The rows of a group lie close to one hidden flat surface of 14 dimensions, which may be shifted away from zero. Surfaces can cross.
(in the rows, 128 means zero)
Known rows, each followed by its group:
[136 102  90 118 181 181  97 142 130 121 154 105 137 119 128 118 128  89
 107 113 109 138 140 151 184] : (0)
[115 112 120 129 119 129 123 143 138 112  89 151  92 149 104 118  98  77
 144 111 134 147 103 116 132] : (0)
[ 73 109 160  79 137 130 152 182 161 124 123 129 106 167 137 116 119  97
 133 108 128 124 130 142 136] : (0)
[109  97 139 106  71 131 147 141 102 125 117 116 139 149 155 124 140 120
 133 140  45  98 146 152 199] : (0)
[129 156 154 116 111 155 131  91 142 133 103 114  96 101 144 147 106 137
 139 142  89 103 137 109 168] : (4)
[132 142 182  97 110 152 167 119 153 129 185 138 156 149 177 157 131  86
 127  94  94 141  73 148  19] : (1)
[ 97 138 138  99 155 115 114 106 132 156 143 120 148 138 161 109 171 128
 151 128 109 112 176 130 147] : (4)
[127 117 110 136 100 148 115 115  85 145 142 130 159 116 111 128 133 142
 113 134  98 131  83 135 103] : (1)
[137 112 148 106 133 127 170 135 153 107 131 122 133 142 143 147 111 148
  85 127 110 124 101 111 125] : (1)
[167 135 145 153 137 134 106 111 125  90 129 100 159 144 126 136 121 163
 123 123  87 156  85 134 147] : (4)
[132 142 116 111 110 150 146 181 156 150 162  95 143  90 119 124 119 138
 117 135 186 143 143 172  67] : (4)
[132  84  60 133 147 100 172 120 126 146  78 122 108  66 152 152  57 137
  90 144 133 155 190 150 130] : (3)
[119 122 120 152 155 114 139 154 111 150 123 130 143 151 116 126 141 143
 145 120 122 131 103 108 142] : (3)
[129 172  62  92  85 137 107 141 127 143 102 123 119 127 103  98  78 152
 123 127 151 168  84 113 105] : (1)
[114 129 113 155 123 104 154 124  84 171 105 130 146 106 142 160 119 204
 159 146 102 116 129 112 164] : (1)
[ 87 125 197 163 182 123 154 197 137 148  95  92 101 123  79 110  76 177
 125 135 152 160 106 119 118] : (3)
[145 145 139 130 109 139 139 132 113 133 145 127 127 124 108 122 132 154
  94 140 137 121 100  96 116] : (2)
[166 141 130 133 129 146 124 139 112 108 135 103 123 137 136 121  95 136
 102 128  87 140 110 120 186] : (2)
[126 152 115 163 110 137 114 149 121 139 140 105 128 164 132 147 160 129
 122 103 123  94  87 168  89] : (2)
[108 118 104 111 153 162 140 175 203 143 104  88 151 119  88 126 119 129
 146 111 143 147  73 112  97] : (0)
[ 99 175  93 147 100 117  92  94 123 165  72  92 111 125 129 135 122 164
 152 125 113 112 118 159  97] : (1)
[120 145  87  70 100 136  77 148 155  99 123 132 133 114 123 103 115 134
 161 141 186 146 171 169 165] : (3)
[112 136 105  70 158 119 141 120 208 129 122 138 157 136 125 127 150 143
 150 115 171 129 110  76 101] : (4)
[138 169 128 126 122 156 112 172 141 154 152  92 122 117 145 102 127  89
 162 118 143 144 168 160 143] : (3)
[123  68 122 112 184 111 121 101  94  97 147 181 140 138 129 137 126 127
  91 133 134 133 143 113 158] : (0)
[135 147 137 146 116  88 139 128  75 114 110 172  93 172 133 127  73 142
 121 118 123 163  87 105 133] : (4)
[113 122 138  99 184 109  91 115 129  87 109 115  77 158 140  88  72  96
  64 111 133 173 164 166 117] : (3)
[158 136 131 205 152 110  90 127  64 115 154 171 112 124  96 136 134 136
 138 136 189 143 133 132 120] : (2)
[141  96  88 136 123 128 160 135 181 111  65 113  78 103  82 132 105 119
  74 143 158 108 135  88 146] : (4)
[127 143 140 134  64 167 100  97 121 120 107 134  98 141 113 111 143  55
 154 121  74 110  99 110 145] : (2)
[135 151 134 151 138 114 102 127 102 137 123  69 148 154 134  95 128 141
 115 116  73 158 120 164 113] : (3)
[145  99 151 149 148 102  96  70 117  77 144 186 138 100 122 145 149 115
 152 143 182 144 175 132 111] : (3)
[125 102 110 152 198 118 142 138 113 145 152 152 162 148 135 144 149 123
 150 103 127 145 100 112 122] : (4)
[ 93 136 152 118 123 135 130 145  97 158 143 115  98 116 140 107 104 115
 107 136 126 129 167 165 107] : (0)
[111 136 167 102 107 155 153 104 165 140 139 156 106 133 133 145 170  93
 142 130 118  73 116  66 127] : (3)
[140 150 148 158  78 139 116 102  95 134 125 121 132 131 118 130 139 134
 135 134  85 118  90 121 114] : (4)
[139 161 138 154 135 108 113  88  69 134 144 141 126 159 163 135 119 136
 113 112  89 141 102 136  96] : (0)
[119 120  94  64 120 165 116 121 164 110 138 142 155 116 142 157 124 150
 135 128 133 113 104 132 148] : (4)
[134 147 124 148 158 112 143 138 118 143 100 128  89 134 133 122  80 119
 124 116 128 154 131 110 144] : (3)
[104 142 140 137 186 108 150 169  47 188 173 145 127 173 169 111 115 131
 124 108 106 148 138 127 151] : (4)
[ 95 107 175  98 117 108 156 109 130 132 110 136 121 114 139 129 113 158
 117 152 116 122 155 127 118] : (0)
[148 133 144 163 173 110 181 124 153 126 121 139 105 149 165 181 135 136
 130 112 117  88 127  96 168] : (2)
[113 132 112 130 124 129 125 115 110 160 161 154 164 105 148 166 180 171
 162 141 158  84 147 135 125] : (1)
[122 177  81  90 115 143 138 100 171 145 108 134  93 158 124 142 145 141
  87 113 142  69  69  69 102] : (4)
[152 150 108 136 157 144 139 124 152 138 146 120 142 112 130 160 123 162
 111 120 157 128  88 112  88] : (4)
[161 136 114 150 112 129 104  73 121 122 135 143 164 121 157 141 173  92
 201 120  80 127 141 114 167] : (2)
[120 113  94  83 141 180 101 161 193  96  96  94  99 114  83 100  94  98
  99 129 156 140 130 130 160] : (0)
[115 131 158  69 154 164 131  96 133 121 154 139 131 127 144 134 101 140
  85 127  95 135  93 101 116] : (4)
[103 116 182 123 113 110  93 134  68 118 137 138 117 116 121  78 111 113
 138 155 126 159 201 167 155] : (0)
[112 111 170 142 153 134 148 103  50 126 160 202  96 164 142 163  99 111
  85 113  92 125  58  97  99] : (2)
[135 121 139 118 112  98 144 130 100 117 140 155 142 143 139 119 117 138
 125 132 126 152 124 118 129] : (1)
[109 107 175 131 100 126 139 151 116 115 122 111 137 150 104 123 142 156
 120 139 100 110 101 136 132] : (2)
[ 83 143 130  35  89 147 121 131 101 136 142 149 129 152 163 123 115 169
 122 142  94  98 129 134 189] : (1)
[167 137 138 124 118 144 120 141 161  90 149  56 180 146 121 109 137 164
  85 126  94 152  92 154 107] : (3)
[159 129 131 146 101 124 164 123 134 125 141 183 116 107 119 161 126 117
 149 137 177 126 110  77 111] : (1)
[ 94 139 121 135 131 111 145 148  85 169 108 137  71 128 144 135 100 142
 117 141 134  99 167 139 170] : (1)
[131  94  56  97  81 118 182 159 109 148 148 173 146 146 139 132 131  94
 109 116 138 138  96 112  93] : (0)
[130 155 110 149 111 146 125 132  92 154 131 174 100 119 124 157  97 127
 162 124 157 128  89 114 127] : (2)
[143 131 169 153 133 146 123  82 129 132 125 128 120  97 120 127 134 105
 145 138  95 123 141  96 141] : (3)
[173 156 139  95 138 126 104  97 130  64 166 159 160 131 117 157 110 230
  81 142 182 145  71 102  99] : (2)
[137 152 152 138 112 116 142 163 118 135 122 104 124 137 131 107  89 137
 138 124 116 166 121 138 123] : (0)
[121 128  74 116 125  89 175 163 137 156 105 115 111 186 120  97 121 115
  70  99 125 136  83  96  83] : (2)
[ 99 132  96 143 137 129 137  98  78 181 114 163 128 107 146 171 112 163
 157 131 101 115 102 111 141] : (1)
[129  67 137 126  59 164 130 116 149  99 116 124 140  96  66 121 150  78
 103 146 122 119  95 135  55] : (4)
[117  78 138 147 193 122 103 110 103 105 128 161 143 117  98 127 123 123
 129 129 143 159 127 118 132] : (3)
[ 83  89 129 105 139 140  85 115 139 116 128 150 173 120 101 125 157 127
 173 123 143 138 113 153  92] : (3)
[137 123 143 125 160 118 114 121 171  85 108 113 107  93 105 131 119 177
 101 155 187 113 177 131 161] : (0)
[177 141 109 126 129 107 133  82 148 122 129 134 167 102 126 130 145 165
 142 144 141 147 135  67 135] : (2)
[128  99 108 157 113 114 132 165  45 139 161 155 124 151 101 111 138 122
  80 136 138 129 109 143 110] : (1)
[123 106 143 134 134 102 164 102 117 134  99 153  86 105 114 122  95 120
 101 146 132 136 147  85 124] : (1)
[171 144 182 177 176 145 130 104 153 119 145  68 148 109 129 136 156 163
 110 138  83 111 131 108 158] : (4)
[152  80  72 161 147 129 102  98  76 139 126 149 164  91  85 108 129 105
 127 139 121 176 125 102 129] : (1)
[ 98  88  85  99 150 166 121 115 114 160 126 119 165 108 108 123 124 128
 115 126  88 138  90 118 118] : (2)
[116 131  99 113  97 153 129 133 171 124  85  92 132 140 132 160 128 154
 140 121  87  88  87 141 155] : (1)
[174 166 112 186 101 198 135 122 144 153 138 102  99  73 129 191 121 110
 139 128 131  83  94 140 109] : (1)
[118 180 136 146  86 164  79 123 134 133 112 120  78 136 120 119 124  70
 173 112 128 110 118 158 120] : (0)
[115 169 216 143 112 139 119 143  93 153 152 107  86 127 126  80 124  97
 131 139 118 130 169 134 137] : (3)
[118 145 140 135 172 133 153 106 175 153 138 130 131 120 160 170 162 122
 144 108 139  92 129 123  76] : (3)
[ 93  98 204 122 126 115 110  85 133  88  93 117 131 120  79 110 134 187
  99 164 112 120 121 118 113] : (3)
[104 101  85 147 153 127 105 174 126 131 128 140 136 168 100 120 168  88
 154 100 159 118 106 148 122] : (0)
[134 116 129 112 166 156  87  97 146  89 125  71 165 138 132 131 128 163
  88 122  60 131  94 164 141] : (2)
[115 105 140 148 155 145 153 126 118 143 132 152  99 109 140 166 114  97
 124 123 124 105 130 126 128] : (4)
[138 131 133 140 125 118 154 130 131 135 137 140 133 145 138 145 150 135
 125 123 125 108 106 107 123] : (2)
[142 106  87 110 150 140 138 147 135 129 144 147 114 102 130 116  98  78
 106 124 171 157 157 129 126] : (0)
[ 98 104 124 116 115 138  94  92  81 135 128 127 187 123 105 119 130 166
 129 132  80 159  70 145  77] : (2)

New rows. What belongs after each?
[137 154 135 154 152 154 144 134 138 163 138 104 121 116 129 144 115 118
 132 114 114 133  97 120  92] : (4)
[133 193 186 127  86 110 132  88 149 108 119 142  74 166 138 133 125 118
 120 116 130 103  91  97  70] : (4)
[134 138 171 149  98 143 107 126 126 103 117  79 126 137  95 113 139 161
  97 145  97 109 100 141 124] : (2)
[ 86  76 167  65 114 147 132 106 144  95 111 147  97 120 116  97  78  53
  89 127 104 162 133 142  85] : (4)
[133 139 140 149  96 104 122 138 116 122 123 129 142 138 141 131 160 148
 178 137 126 108 157 139 178] : (4)
[105  91 118 103 104 117 144 106 105 139 120 178 157 114 120 145 153 156
 156 153 121 107 119  84 157] : (1)
[125 103 140 180 185 118 103 106 110 114 134 145 126 126  83 134 163 137
  99 130 166 109 121 119  89] : (2)
[129 158  68 122 185  94 101  86 117 136 106 132  97 146 172 140 103 151
  93 110 146 124 158 145 130] : (4)
[129 130 139 140 179 120 138  92 129 143 126 121 128 142 132 126 152 138
 103 124  99 112 122  82 138] : (4)
[132 122 114 144 163 113 103 120 123 123 138 103 159 159 120  99 146 109
 110 102 111 169 101 148  69] : (4)
[133  97 169  96 117 118 195 126 111 111 137 166 126 143 131 138  80 152
  71 135  96 147  74  72 118] : (1)
[140  93  72 150 159  75 146 141 158 108  82 112 117 151 120 127 121 134
  82 117 153 137 143 140 116] : (0)
[145 183 151 114 137 156 110 107 197 113 145  90 138 121 148 149 131 134
 131 108 141 132 109 151  63] : (4)
[162 152 148 136  87 168 116 106 146  92 138 120 136 138 169 182 140 122
 155 113  75  91  91 155 151] : (1)
[148 106 157 136 103 121 139 118 137 106 144 119 163 115  94 115 161 145
 108 149 133 130 112 112  95] : (4)
[124 120 143 102 126 112  92  88 148  64  93 167 102 155 107 115  98  97
 135 114 145 163 105 112 112] : (3)
[103 124 174 110  82 109 111 140 151  92 108  73 157 187 123  94 166 141
 122 119  75 116 108 183  97] : (2)
[130 134 134 119 133 120 133 135 148 119 131 143 123 140 138 128 133 118
 145 122 144 127 139 117 141] : (2)
[149  82 105 172 120 141 122 171  60  91 150 141 106 186  91 122 121  86
  43 110 121 125  69 149 121] : (1)
[ 92 115 184 135 152 125 152 119 107 133 113 144 102 131 128 152  90 156
 115 132 102 119 102 121 116] : (2)
[121 113 143 146  75 113 127 121 113 124 127 125 158 140 118 123 168 121
 152 130 103 121 114 150  97] : (1)
[112 157 241 120 112 120 109  90  94 115 138 152  91  96 119 102  86 141
 130 162 140 153 161 126 101] : (2)
[ 81 145 206 107  71  84 152 201  76 144 157  96 145 189 159  94 159 193
 125 142  93  97 156 191 152] : (0)
[140 115 118 123 150 103 146 167 180 123 111  87 152 138  91  82 150 146
 114 135 145 147 142  91 153] : (4)
[117 146 130  37 127 146 140 166 205 108 133 112 140 113 159 129 110 167
 149 140 158 118 168 135 196] : (4)
[132 179 106 117 137  81 126 115 177 117 123 139 111 159 159 145 167 158
 136 117 196  88 158 119 116] : (4)
[117 148 204 123 115 100 179 152 148 130 141 169 118 167 123 122 151 120
 168 120 150 125 102  62 107] : (4)
[128 118 135 141  83 156 109 162 113 118 118 118 151 107  92 125 130 152
 180 156 116 124 120 135 203] : (2)
[165 108 133 145 174 104 112 113 124  83 159 145 172 144 136 134 155 143
 132 128 135 141 146 121 168] : (2)
[136 114 110 114 116 100 147 118 200  68  55 128 103 147 109 157 128 182
 109 141 152  81 113  84 184] : (1)
[113 123 201 139 133 117 138 104 142 129 136 150 141 147 130 121 166  90
 176 118 101 131 114  99  90] : (4)
[148 141 158 122 120 118 100 104 130  96 145 126 156 131 148 110 144 124
 152 132 108 149 155 141 146] : (2)
[140 149 161 154  49 156 116  90  78 169 141 118 130 106 127  88 169  53
 171 139  45 121 146 111 139] : (2)
[127 132  98  78 153 144 122 140 157 130 120 103 163 133 124 111 115 166
 124 126 111 157 102 102 161] : (4)
[133 150  90 126 130 130 139 129 151 141  92 124 101 131 136 129 102 106
 140 114 118 136 119 104 145] : (2)
[128  94  77  75 156 121 147  99 157 129 112 138 169 124 123 118 121 135
 113 124 105 159 108  61 142] : (2)
[125 114 111 142  87  92 131 117 112 135 113 130 113 113 121 120 180 147
 110 163 156  72 203 133 155] : (4)
[130 113 110 152 114 158 178 181 127 169 134 128 125  92  93 144 101 117
 129 129 154 141  85 110  86] : (4)
[137 167 131 112 151 137 100  95 170  95  97  92  82 120 169 142  66 118
 116 112 123 140 151 176 124] : (4)
[140 159 139 119 119 162 121 152 120 133 143 102 131 136 145 132 102 142
 132 123  95 140  96 146 153] : (4)
[110 121 114  80 147 163 154 136 145 165 155 121 161 114 107 115 130 145
  95 130 123 135  83  74  96] : (4)
[128 146 114  88 153 100 126 114 146  99 115 146 108 192 146 125 137 154
  87 114 131  99 110  80 175] : (4)
[107  55 138 135 188 107 124  84 132  97 137 181 155 128 125 145 148  78
 127 110 136 149 128 136  59] : (4)
[155 152 114 144 152 118 135 110 199 100 112 138 123 144 137 179 151 144
 154 108 168  91  97  98 127] : (4)
[122 167 166 121  95 119 133  94 117 161 123 101 141  94 138 112 114 169
 138 149 106 147 137 127  78] : (2)
[101  62 110  90 114 127 133 156 100 108 142 186 154 124 135 145 128 126
 145 140 146 123 150 148 174] : (4)
[122 148 120  96 144 176 123  86 150 133 130 171  99  85 126 168  95 130
 140 133 156 117 104  82 131] : (2)
[115 157 174 108 130 106 126 111 167 111 125 112 137 118 142 133 129 175
 142 140 149 129 146 143  92] : (2)
[174 140 128  93  90 140 118  83 172  93 103  96 149 112 117  93 127 123
 134 147  80 147 135  65 192] : (2)
[128 131 135 142 131 119 150 110 143 136 121 148 109 126 119 145 144 124
 123 126 143 104 116  91 100] : (4)
[103  92  98 115 131 132 133  84  82 151 103 169 117  75 133 152  77 153
 118 153 112 135 141 116 154] : (4)
[127 132 135 157  96 126 113 135 129 107  90 156  94 146  99 136 124  94
 178 122 141 124 104 114 146] : (0)
[135 126 158 109 114 135 130 164 117 100 135 103 110 165 106  82 112 123
  65 132 107 140 114 123 152] : (2)
[120 109 126 129 100 127 145 146 122 151 129 132 149  82 106 120 125 130
 155 150 151 148 149 127 116] : (0)
[135 180 175 129  74 185 124 121 111 148 166 138  75 114 116 124 134  86
 109 140 132  83 110 104 109] : (2)
[130 151 131 132 193 116 135 121 165 161 163 114 172 129 141 125 174 140
 146 108 159 139 127 114  59] : (4)
[134 134 151 126 155 129 168 144 107 163 177 111 161 118 181 151 123 159
 120 125  99 135 139 152 120] : (1)
[137 160 122 133 130 120 124 141 133 135 127 117 117 142 151 135 123 144
 142 119 132 128 130 139 139] : (4)
[123 120 183 142 124 154 163  69 124 151 134 156 107  71 118 163 119 122
 110 150 114 108 108  77  75] : (4)
[136 125 108 131  90 137  90  98 141  84 105 151 149 157 102 145 161 133
 159 119 126 111  62 111 122] : (2)
[132 184 106 135 152  86 107  93 114 135 103 134  94 180 170 128 119 140
 124 101 117 125 124 123 134] : (4)
[142 120  86 163 160  95 171 132 150 159 105 150 147 136  92 145 175 168
 146 130 160 109  95  27 145] : (4)
[152 138 154 138 136  96 151 137 147 108 139 135 145 137 139 143 140 175
 130 139 155 119 136 107 143] : (2)
[ 78  80 145 102 128 152 143 145 132 121  81 117 130 158  96 118 100 132
 120 122  52 131  55  98 166] : (0)
[133 113  80 102  96 111 123 148 131  92 124 136 110 163 105 117 136 129
  52 131 166 107 120 141 111] : (4)
[141 130 116 141 145 139 122 142 124 126 115 103 151 135 122 127 108 144
 149 122  93 155 102 119 174] : (4)
[133 137 140 113 136 123 142 152 174 130 130 104 151 133 120 109 155 144
 145 129 138 126 137 107 143] : (4)
[123 144 149 120  85 140  92 100 130 123 152  95 142 105 114 111 182 153
  99 158 140  84 162 168  82] : (1)
[104 110 111 106 122 136 112 122 155 107 119 132 115 134 139 130 126  77
 129 113 139 124 143 176  96] : (4)
[ 88 140 120 115 123  89 114  93 159 127  91  99 152 156 121 129 143 177
 113 112 128 130  76 158   4] : (2)
[178 123 111 149 144 133 174 128 162 132 145 152 158 100 136 166 115 114
 146 112 154 162  87  84  85] : (1)
